The first 9 rows are patterns. Each new row is the sum of 2 different patterns, raised or lowered, with some noise. Before adding, each is slid sideways (what falls off one end comes back at the other) and multiplied by a number that may be negative. Names go in the order of the patterns.
Known rows, each followed by the names of its patterns:
[ -6.9 -17.8  -7.9   5.2  -8.3   4.9  13.5  11.1  17.0   5.0  -4.6   0.3
  22.4  11.3   2.2  17.7   9.0  14.1  17.4  23.7  27.8  -9.0   5.9  15.3
  -4.0  10.6  20.2 -11.4  16.6   3.2  -9.6  17.3   2.3  10.7   5.8  -9.3
  22.0]
j38
[-11.3   9.6   7.6  -9.2   8.4 -26.3   3.9  13.5  -3.5  -0.4  -1.9  17.2
  -4.5  -9.1   2.2 -19.3 -14.1   6.7  -5.1  -7.1 -23.0  -7.4 -10.4  -3.3
  -0.7   1.7  11.9   9.0   7.4  -1.3 -24.1   8.2  14.2  18.6  -0.8  -2.4
 -17.9]
j638
[-20.7 -21.2  -3.9 -11.3  35.8   4.1 -10.3 -10.2   5.5  22.7 -10.7 -45.9
   2.3  12.4  -6.6  11.4 -21.8  16.3  12.5   6.6  21.9  32.2  18.9   7.9
  16.8 -14.9   2.3   4.9   3.3  16.3  16.4  27.5  16.8  -8.8 -14.7  -1.2
 -32.9]
j15
[-14.7  -0.9  12.8  -0.4   7.5  25.0  -9.5   6.7  26.4 -15.5  -4.2   4.9
   7.3  -6.6 -26.2   0.5 -17.4  11.3 -13.9 -15.1  -1.1 -28.6  -3.3   3.8
   2.0   0.8 -12.8  10.4 -20.5  11.6  20.7  14.1 -11.3 -29.4   0.3  -5.3
  -6.4]
j47
[ -9.7  -5.9 -24.6 -11.5  18.5 -14.1   1.8  15.2 -19.0  -9.5  -5.7   6.4
   0.5 -18.9 -10.9 -15.0  12.2  24.2  -4.2  -8.0 -14.8 -14.7   1.5  -6.2
  10.8  23.9 -18.6  -6.0  -1.6  -1.9  -0.7  -8.9  -3.1  -1.2   0.8  -4.4
  -4.3]
j213
[ -1.8 -18.8 -25.4   3.2   4.9  25.6  -2.5  -4.9  37.4  -8.7  17.8  15.7
  23.1   1.6  -9.0 -18.2  11.3   0.3   8.6  11.8   0.4  10.0  -9.0 -26.1
 -10.3 -10.7  -1.4  -2.8  -0.5  -4.1  11.1  -1.0  20.7  -2.2  -2.5 -10.6
  25.7]
j707
[-12.1   2.9 -39.5  -9.0 -15.5 -23.2  -8.4  -5.1  -3.2  -9.1   6.3   7.6
  13.4  11.9  12.3   2.5   6.2  17.0  21.5  -7.2   8.6 -17.8  -9.2  27.9
 -19.2   6.6   6.7   1.7  10.2 -13.0  13.6 -30.8  10.3 -12.7  -0.9 -16.0
  -8.5]
j954
[-10.0 -17.8   8.9  20.5  15.9 -29.0  -7.4   6.3  15.5   9.9 -10.4   6.7
   0.0 -12.7  29.7  -2.1  17.2  18.6 -10.6  -1.4 -10.0 -27.8  18.1   0.3
  24.3  18.0   0.3 -16.2 -17.9  -3.4  -1.7 -25.0   5.7 -17.9  -4.6  19.8
 -17.0]
j277
[-17.5 -15.1   5.0  25.7 -25.1   0.2  18.8  -3.6  23.7  10.3  -1.6 -27.7
  -2.4  26.6   3.6   3.8  25.3  -6.3   4.3   3.8  20.1   5.7 -30.1 -13.9
  12.6 -10.0  24.7   2.8  -8.9  23.7  29.4 -10.5   5.5  16.1  17.0 -12.4
   0.7]
j714

New rows, each followed by the names of its patterns:
[ 22.3  -0.4   4.0  -6.7   8.3 -11.8  15.6   3.3  16.0  45.7   5.5  -7.8
 -19.7  13.9   1.3   6.1 -34.8  -2.0   3.5  48.3  19.7 -10.1   5.2  11.7
  14.1  25.5 -29.7  25.1  32.1  -6.0  15.6 -17.0  -5.0  33.1  13.7  46.7
  47.5]
j15 j277
[ -5.2 -12.5 -40.8 -12.7 -17.7 -14.5  20.3 -14.2 -21.8 -39.7  14.9   9.7
  -4.4 -32.1 -29.6  -7.8   7.1  17.1 -16.6 -17.6 -10.3 -22.7   5.4  -6.3
   3.8   7.3 -30.1 -13.8  -0.4 -25.5   0.9  -1.8  -1.1   6.7  -3.5 -36.6
 -40.7]
j277 j714
[  6.5  16.2 -19.6  -3.5 -15.3  -3.7 -16.7 -34.3 -26.6 -21.2   2.1   4.2
 -28.3  -4.2 -26.6  -0.9   7.2 -36.3  25.0  13.7 -29.1 -11.6 -15.0   7.2
 -17.3  16.4 -16.9   7.5  -1.5   6.2   0.5  -1.0 -12.2  10.7  -6.1  28.4
   4.3]
j213 j954
[  1.5 -12.2 -11.3 -12.1   1.9  -6.5 -16.2  -6.0   5.8   0.4 -13.0 -12.1
  -4.5 -21.9  -6.6  -7.7   1.0  -8.2  -5.6   2.3  13.8 -15.1  -8.4 -20.6
 -16.3  -2.8   3.9   5.0  -7.9  -4.9  -3.2 -14.4  19.7  -9.6 -15.0  17.8
  -9.0]
j213 j277
[ -6.1 -24.6   3.6   7.5 -22.1   7.9  -3.1  -1.1  -2.8  11.7  18.9  20.4
   2.3  15.8  11.9  -5.7  11.1 -10.8   7.6  40.9   2.7  17.5  10.6   8.2
  12.1   1.6   5.9  -9.6  -3.7  -0.6   6.7   5.9 -17.9   0.2  21.2   1.8
  -1.9]
j707 j954
[48.0  2.7 11.4 33.0 17.4 22.8 40.2  1.7 48.6 17.4 27.3 49.2  5.6 31.1
 39.1 35.2 10.0 22.5  5.8 -3.1  1.5  2.2 11.4 11.8  3.2  5.7  4.5 32.0
 10.6 -9.9 22.5 -1.8 -8.4 -6.9 21.8 25.9 -3.9]
j38 j954
[  1.3  -8.6 -14.7 -10.4  -2.8  18.6   6.1   4.5  16.3   4.4  14.7  21.0
  -3.5  -4.0  24.6  22.3  -8.0   5.0  -2.8  -2.4  38.7  -3.1   8.6  -1.6
  20.6  14.5 -15.2  20.9 -31.6   9.5  -3.8  19.6  -6.7 -15.0  -6.8   5.9
 -40.5]
j954 j714
[20.8 24.3 27.0 25.7 24.0 30.7 36.0 24.9 17.9 36.5 26.1 46.1 60.8 25.5
  1.5 41.1 31.7 30.1 32.8 11.2 30.7 24.6  5.6 24.3 25.4 28.4 14.9 21.4
 24.8 14.9  8.2  2.3 43.7 27.5 24.9 39.3 42.6]
j38 j213
[-17.1 -10.0 -29.5 -15.4 -20.0  -3.8 -32.2 -11.0  -7.4 -14.8  -6.2  -8.6
 -22.6  -6.7   7.5  11.6   4.1   2.3  -7.4 -10.2   4.8  11.8   3.7  -4.9
 -15.8 -15.0  -2.3  11.0 -19.0  -1.7  10.7  -5.6  -3.5 -13.0  -7.0 -35.0
   6.1]
j638 j954
[ 31.3  32.0  27.6   0.4  -6.5   1.4 -27.1   4.4  -4.2   5.1  10.4  42.7
   8.6  16.4  -1.4  21.5  43.4  -2.0 -24.2  13.9  25.5  17.1  15.0   3.0
  43.0  33.6  21.3  41.9  43.6  25.7  19.1  22.0   1.6  22.0  22.0   8.3
  25.2]
j38 j15
[ 33.9   1.6  22.7 -12.4   3.2  14.1 -16.9  17.7 -14.8   0.8  -2.0   5.7
  28.0  31.5  -3.9  12.4   7.1  14.2  13.6   8.2  18.8  29.1  15.9  10.3
   4.5   6.1  10.0  26.4  -4.3   1.6 -17.5  11.2  13.4  28.2  -2.9   5.0
  18.8]
j638 j707
[  5.0   1.3 -23.7  18.0   7.6  23.5  31.0  12.2  -0.5  40.3  -1.4 -24.4
   7.5 -41.7 -20.0  -9.1  27.2  -2.1   6.8   4.2  -7.4 -27.6  14.7  16.8
  -7.6 -48.9   1.2  42.6  12.4   1.2  -0.2  -6.0  10.9  18.5  -2.9   1.5
  28.9]
j15 j714
[ 19.9   0.9   2.5   7.5  13.8  24.4  16.9 -10.4   7.3  -1.0 -14.0  -5.9
  -0.1  -2.3  17.3  17.2  19.5  33.9   2.1   4.9  20.4  15.1  12.6   9.8
  25.7   8.0   0.7  19.2  14.9  34.7 -11.4   0.5  17.9 -16.7  12.1  24.7
  -3.7]
j38 j47
[-35.2 -25.0 -20.3 -53.0 -42.1 -45.5 -10.5 -36.7 -37.8 -24.9 -29.4 -30.8
 -30.9 -45.0 -23.1 -46.8 -43.7 -61.7 -38.2 -27.5 -40.0 -33.2  -1.7 -44.9
 -19.1 -39.7 -48.1 -46.7  -1.8 -17.1 -39.7 -27.4 -26.7 -41.7 -17.5  -9.8
 -44.7]
j277 j714
[-34.1 -59.3 -32.0 -39.2 -42.2 -25.1   9.6 -52.7 -47.8 -46.4 -47.7 -39.6
 -20.1 -21.2  -4.0 -62.0 -32.5 -22.7 -30.6 -38.1  -3.2 -31.7 -25.5 -17.5
 -24.3 -58.8  -1.0 -27.4 -59.8 -25.8  -6.2 -11.3 -19.1 -32.8 -46.0 -21.6
   3.0]
j277 j714
[ 15.4  -1.0 -24.4  28.3  19.0   9.1  21.4  15.9  14.2  14.4  13.0  19.8
  16.7  17.8  19.3  14.7  32.5  12.9 -15.2  18.2   7.4   6.7  21.2  11.0
   4.7   2.4   9.8  37.2  25.1  19.3  -7.9 -10.6   8.5  28.8  20.5  16.1
   8.9]
j638 j213
